The same things were measured in two ways. Each way mixes the same 9 hidden numbers, adds some noise and spreads widely along 6 directions of its own, which tell nothing about the thing.
(in the rows, 128 means zero)
Some things both ways: the first way, then the second way.
[147  75 152 136 107 124 131  68  99 185  57  84 205 134  38]
[114 148 144  92 130 148 135 132 132 161 101 144 117 146  96 115  76 155
 141 149]

[100 133 179 125 123 140 148 146 134 140  89 105 177 137 102]
[102 134 129 128 126 140 160  87 119 132 121  81 119 151 158 104  70 113
 113 106]

[112 166 155  92 153 117 196 151 142 148 108 111 145 120 116]
[130 144 139 108 162 110 143 133  69 119 105  97 168 107  71 123 119 143
 158  99]

[ 94 137 224  97 113 144  63 191 111  27  82 165 135  54 126]
[145 112 110 128 121  90 121 148 142 152 107 138 160 140 123 128 165 149
 144  88]

[ 94 157 141 113 156  97 127 116 160 128 120 141 125 121 101]
[114 113  97 116 122 143 113 131 108 147 142 193 126 165 123 124 102 168
 109 137]

[131 116 133 124 169 114 110 163 141 130  81 123 145 104  70]
[149 119 181 132 115 128 129 116 142 131 138  96 142 129 133 139 141 111
 129 156]

[118  94 120 136 140 138 122 174  98  89 141 161 145 104 180]
[127 104 143 144 149 133  99 117 120 127 159 118  94 133 169 160 157 107
 117 120]

[125 120 135 120 182 104 123 107 137 138 153 142 116 102  94]
[109 152 146 167 118 110 131 135 156 123 104 142 127 132 130  89  87 134
 143 147]

[154 146 162 133 164 101 107 119 139 195  82  80 136  81 114]
[107 154 120 153 130 100 127 145 150 117  92 143 135 113 134  90 114 120
 135 111]

[127 163  67 129 137  97 124 131 154 131 170 157  81 138 155]
[133 111 117 126 115 130 122 133 123 135 138 173 114 147 126 125 111 149
  98 123]

[128 150 187 116  92 126 118 176  95 150  53 117 184  82 119]
[169 119 123  97 165 101 113 144 157 122 130 171 137 154 103 106 106 124
 117 136]

[130 118 137 133 169 143 137 139 148 109 165 131 100 137 141]
[115 159  82  91 139 144 116 172 110 128 122 161 157 153 102 126  84 152
 138 142]

[106 104 111 118 125 118 186  89 131 168 194 136 150 174 127]
[126 139 155  96 122 184 142 116  83 111 164 120 116 144 107 136 115 134
 130 141]

[122  92 132 140 152 145 151  76 104 115 157 140 160 108 124]
[108 144 193 112 136 163 110 126 126 135 116 138  86 113 107 134  94 120
 107 167]

[ 92 149 129  89 133 126 146 118 138 139 125 120  77 140 110]
[115 151 170 145  86 121 160  97 115 115 128  88 142 128 151 121 116 109
 134 132]

[ 82 151 173 144 139 183 224  57  99 145 194 104 185 130 154]
[147 176 143  80 167 133 145 138 128  93 119  85 184  95  74 108 149  94
 155 131]

[162 133  37 139 173  75 121  83 107 117 100 132 118 105  97]
[141  98 164 140 103 133 111 106 151 135 126 103 117 128 136 157 148 114
 114 145]

[139 104  97 115 110  97 122 118  95 174 144 127 116 130 126]
[135 134 117 132 109  84 149 133 138 144 108 125 137 154 150 108 145 136
 154  62]

[100 146 109  81 105 128  86 191 114  81  64 123 125  70 153]
[151 109 115 109 122  59  99 122 124 126 110 161 187 154 117 123 106 121
 108 109]

[ 75 149 157 111 149 128 166 111 172 184 118  84 171 144  89]
[ 90 143 140 169 145 161 105 126  81  89 165 135 157 110 104 129 122 140
 145 197]

[ 83 158 146 124 145 143 143 157 141  70 174 180 100 114 200]
[114 118 156 111 124 157 129 105  99 125 150 135  80 135 152 130 107 107
  77 115]

[ 92 159 181 118 129 133 144  84 150 135 132 122 115 133 137]
[106 158  85 159 120 132 137 120 147  93 129 118 153  91 115 121 174 130
 169 140]

[118 111  66 129 137 116 143  94 112 148 164 140 121 129 130]
[150 127 132 111 109  83 152 107 151 136 104 113 155 129 135 123 155 116
 134  91]

[117 115 108 131 115 149 100 152 128  71  96 145 110 134 129]
[ 87 161  93 159 147 108 150 127 113 127  88 118 163 104  97  96  54 164
 167 145]

[143  76 112 134 180 105  94 119 119  63 152 172 137  97 103]
[118 132  50 125 122 107 157 134 116 158 109 125 161 150 125 116 128 174
 156  78]

[135 111 134 151 109 119 120  92 102 112 139 150 165 131 120]
[141  96 102 109 139 169 103 148 127 159 155 165  94 154 120 160 168 162
 125 131]

Other things, the second way, with their names:
Q675: [136 152 111 114 100 137 145 118 175 115 102  93 137 145 120 121 116 115
 153 126]
Q688: [111 148 167 145 132 108 116 130 143 106 105 185 101 120 117  77  57 119
 102 148]
Q272: [122 128 129 119  95 165 191 122  82 139 157 141 127 142 127 108  95 170
 102 131]
Q645: [129 149  98 135 168 115 163 147  70 102 149 114 191  97  90 121 146 155
 166 122]
Q294: [116 144 129  86 171 135  93 170 104 153 119 186 169 139  74 123  92 163
 128 173]
Q602: [144 128 111 120 172 114 113 159  96 124 162 169 159 130  94 143 143 165
 161 160]
Q882: [133 117 180 134 105 160 138 117 138 156 137 106  61 104 157 166 204 114
 118 111]
Q614: [151  83 121 128 118 113 107 126 171 180 126 166  81 165 160 150 121 140
 100 130]
Q445: [110 100 118 172 132 139 100 134 122 151 147 152  85 136 158 155 155 153
 122 127]
Q513: [120 126 116 116 155 129 110 138  92 127 137 149 119 123 108 148 130 138
 125 119]
Q461: [128 140 175 168 155 128 108 128 155 109 134 112 113  71 112 138 192 115
 166 160]
Q974: [111 111 107 173 129 120  83 124 155 152 114 134  85 129 149 165 157 146
 150 134]
Q265: [137 152 151  99 141 147 191 100 113 102 143 120 119 116 109  86  83 121
 115 136]
Q926: [ 89 167 143 171 143 108 136 127 154 112  97 125  93 120 150  83  46 116
 139 143]
Q548: [118 125 111 119 158 151 110 135  99 113 163 169 146 140  97 119 103 150
 121 171]
Q305: [155 138 134 116 119 117 154 113 142 106 112  70 157 116 126 123 131  95
 128 104]
Q826: [147 101 104 164 123 122  98 128 150 108 129  98 159  96 111 151 192 127
 135 136]
Q601: [159 126 137 130 120  93 137 119 152 106 125 115 153 123 117 119 151 118
 150 126]
Q518: [ 81 129  99 154 143 164 131 123 124 167 138 126  58 163 175 138  60 164
 136 148]
Q359: [114 107 120 159 100 122 110 112 123 123 106 127 111 124 130 130 117 138
 116 107]
Q341: [137 134 155 132 140 121 116 154 170 136 127 169 101 135 139 107 145 121
 128 136]
Q418: [ 96 150 123 167 133 129 199  90 116 113 139  90  92 104 168  93 103 129
 132 102]
Q170: [155 119  90 141 118  89 135 105 177 117 120  93 146 140 141 138 165 122
 169 104]
Q915: [125 131  72 172 117 125 136 141 156 112 127  83 158 128 146 126 166 137
 165 115]
Q535: [111 121 131 131 133 155 143 108 100 137 149 123  95 132 147 140  97 141
 108 149]
Q618: [129  95  80 118 109 104  89 134 128 170 103 188 140 147 111 154 125 168
 110 121]
Q448: [112 146 132 187 156  92 131 133 116 105 105  97 164  79 106 113 123 132
 163 143]
Q557: [163 104 137  81 116 139 119 128 155 138 123 133 147 159 124 126 114 110
  87 134]
Q28: [132 116 133 121 162 122  66 162 122 148 125 157 125 120 110 173 184 139
 146 131]
Q519: [ 90 130  56 171 150 129 166 111  89 133 140 117 144 114 115 111 105 189
 166 129]
Q313: [110 121  98 149  91 119 168  95 160 132  95 115  96 126 176  92  61 124
  75  99]
Q786: [152 125  98 128 122 146 152 128 123 101 175  87 129 123 140 160 221 115
 149  99]
Q141: [160 113 167  93 136 126  95 148 126 140 132 126 134 166 122 142 124 115
 121 125]
Q489: [113 117 135 150  95  94 120  85 148 142  81  88 114 116 156 140 115 106
 107  94]

Some of these things the first way, each followed by its name:
[109 112  64 125 138 128 125 110 171 127 163 132 129 146 117] | Q618
[136  98 110 140 123 105  72 162 131  72  82 169 140 125 103] | Q519
[163 169 100 149 189 103  69 167 177  62 123 168  56  89 154] | Q313
[105 159 102 117 138 104 171 176 183 152 156 161  72 197 142] | Q170
[146 122 157 151 150  97  73 166 114 138  94 159 120  80 138] | Q341
[110 113 140 117 101 156 141 163 124 119 141 134 137 133 176] | Q513
[168  77 112 143 104 126 116 116 126 156 127 106 152 162 115] | Q675
[170 137  77 149 148  73 123 119 120 171  99 140 126 117 121] | Q265
[ 94 147 158 118 154 134 165  93  82  88 124 145 135  85 145] | Q28
[136 109 160 139 100 126 100 116  70 124  69 134 163  84 133] | Q461
[ 97 175 156 142 157 125 182  82 149 148 180 161  78 154 141] | Q882
[ 92 143 160 109 145 130  93 181 147  85 150 180  96  76 178] | Q688
[187  95  45 173  86  96  80 118  84 180  92 125 127 138 155] | Q418
[128 134  94 146 160 121 175  92 117 180 174 131  98 148 143] | Q926
[ 92 101 133 119 144 146 184  66 116 104 194 154 131 148 123] | Q974
[158 134  75 137 102 101  64 153 160 145 110 134  82 149 104] | Q272
[135 101  87 115 145 103 147 126 137 178 161 132 138 134 113] | Q601
